All rows are made from the same 9 directions, up to rounding. Whole rows:
In the rows, zero is written as 128.
[[133 140 155  89  97 172 126 113 135 144 149 160 136 114 134 147]
 [108 131 102 143 122 127 137 156 139 123 117 146  86 133 108  86]
 [140 141 128 125 114 128 133 134 134 143 138 124 134 160 116 145]
 [132 130 116 129  99 128 140  98 113 160 137 112 137 124 145 171]
 [153 157 148 123 104 139 113 146  93 136 125 132 129  95 141  79]
 [134 127 123 130 140 126 143 149 140  99 121 151 122 139 107 123]
 [124 131 128 124 130 126 115 136 128 153 130 149 123 132 107 122]
 [135 139 136 119 128 130 111 133 130 148 125 122 135 139 127 114]
 [123 126 134 134 105 134 133 115 109 138 149 122 126 112 135 142]
 [145 121 123 158 133 116 155 137  94  82 110 105 131  91 147 100]
 [ 91 130 105 137 113 106 125 111 140  87 153 133  86 119 159 171]
 [164 145 147 123  65 182 179 135  90 121 135 136 135  85 138 103]
 [142 129 124 119 134 148 141 145 137 142 101 147 133 131 107  93]]

The start of a row, then its end:
[105 112 124 133 124 136 141 112 136 108 138 120 116 118]	[141 142]
[115 128 143 140 133 111 111 148 128 114 158 130 116 147]	[105 126]
[150 113 159 111 121 167 141 100 113 165 124 104 177 112]	[135 131]
[140 124 140 142  96 143 145 116  93 168 143  92 147 121]	[128 126]
[134 137 127 127 139 104 114 139 124 114 138 161 124 130]	[114 151]
[130 136 102 147 145  69 107 113 113 112 122 105 127 126]	[161 167]
[122 124 125 126 117 133 128 120 119 152 136 147 123 116]	[119 138]
[124 119 163 134  99 164 130 125 100 166 149  94 139 111]	[124  87]
[119 115 130 133 127 124 126 104 120 138 139 108 136 120]	[141 152]
[130 126 108 127 155 113 130 135 152 119 104 134 128 152]	[120 133]
[161 116 130 135 140 144 163 142 112 132  97 128 156 119]	[106  98]
[125 146 112 156 116  95 122 146 113 108 135 106 102 136]	[138 116]
[117 130 164 103 113 170 137 117 157  63 151 110 127 123]	[169 132]
[119 134 117 122 106 145 138 127 130 130 125 150 106 109]	[134 117]
[116 130 126 115 108 164 143 120 150 125 117 109 117 128]	[152 103]
[125 142 105 137 140  83 104 124 118 107 122 135 112 114]	[153 147]
[ 73 103  76 171 148  89 124 140 135 136 115 132  70 127]	[105  98]
[101 138  93 131 122  90  76 120  95 202 126 193  89  81]	[115 129]
[118 117 133  96 146 170 131 133 155 117  97 183 118  94]	[121  86]
[105 122 142 131 129 101  83 103 103 155 166 135 127 107]	[134 166]
[157 177 131  97  70 157 133 129 112 127 129 162 117  95]	[163 127]
[157 136 111 158 138  85 142 138 104  99 118  98 141 138]	[136 145]
[ 85 126 138 129 102 165 126 147 138 108 141 140  75  99]	[131  56]
[132 136 123 149 111 111 130 132 115 143 141  91 128 153]	[127 134]
[142 136 122 124 138 130 140 127 144  93 102  96 137 137]	[161 117]
[122 127  95 137  92 147 167 101 128 135 108  85 116 116]	[171 127]
[127 143 113 131 109 120 125 130 124 141 129 129 112 132]	[134 130]
[105 138 120 126  80 147 143 124 138 132 162 143  93 135]	[128 151]
[110 115 172 124 154 132  79 135 130 154 146 103 142 140]	[112  88]
[107 121 116 150 138 101 112 136 107 116 129 144 100  95]	[126 107]
[118 113 127 119 166 139 128 132 179 124 100  91 141 178]	[124 105]
[111 120  98 129 156  95 111 128 148 150 123 168 114 150]	[ 96 162]
[105 129 160 130 111 131  99 116 117 127 172 101 122 121]	[147 132]
[131 101 104 143 138 132 173 127 125 128 109 151 131 119]	[ 99 140]
[145 136 179 131 108 168 142 164 130 114 151  81 145 165]	[108  71]
[110 113 176 119 147 158 105 140 145 117 141 104 137 135]	[121  74]
[100 130  86 125  88 152 159 115 159 153 123 132  90 145]	[133 140]
[ 88  99 111 139 142 127 120 108 150 171 122  94 119 150]	[123 122]
[112 118 139 147 156  94  91 129 109 120 137 108 126 114]	[134 112]
[100 124 128 114 142 125 108 132 162 125 144 165 108 149]	[106 147]
[130  96 143  88 152 169 136  82 144 152 108 152 170  98]	[136 160]
[133  94 111 144 147 141 183 139 136 110 107 149 133 129]	[ 88 126]
[120 129 145 123 146 113 113 130 142  73 152 138 125 134]	[137 157]
[151 140 125 111  91 149 147 106 112 163 133 141 145 116]	[137 165]
[150 115 140 112 129 169 156 124 138 165 109 121 165 145]	[105 118]
[128 132 127 122 128 122 124 114 141 120 134 110 135 146]	[146 158]
[125 125 138 104 126 144 121 110 142 147 137 148 139 131]	[126 158]
[126 131 115 121 141 112 123 119 149 112 125 129 128 147]	[139 163]
[ 97 133 130 162 101 109 121 147 108  99 169 117  82 119]	[129 110]
[126 109  98 127 189 103 110 118 143 148  66 126 142 123]	[131 107]
[173 132 137 143 156  99 127 138  81  99 101 118 162  91]	[142 110]
[138 148 156 143 101 123 122 163 114 123 173 118 122 162]	[ 98 120]
[159 156 150  91 104 163 138 119 134  96 126 138 146 112]	[167 140]
[125 125 153 121 118 153 134 128 136 119 144 111 135 136]	[130 121]
[134 162 135 131  97 125 112 165 106 122 146 163  96 113]	[116  91]
[ 94 135  97 116 123 131 116 120 158 129 112 150  86 120]	[147 119]
[150 126 127 137 171  91 125 139 120  74 112 136 144 121]	[131 140]
[149 133 140 129 124 149 153 161 140 126 126 124 139 168]	[ 91 101]
[101 126  98 172 124  92 140 165 126  99 144 137  76 147]	[ 95 113]
[157 146 124 132 119 115 147 118 111  65 120 106 138 104]	[182 151]
[141 110 104 175 141  99 164 134  95  99 106  88 133 112]	[133 114]
[131 129 149 129 133 123 110 131 114 125 142 124 137 121]	[127 123]
[120 165  87 141  65 113 130 128 112 169 140 126  84 135]	[142 139]
[117 143 136  99 105 152 124 125 158 122 151 160 113 143]	[129 154]
[122 127 133 147 125 117 129 140 124 112 143 105 120 143]	[124 120]
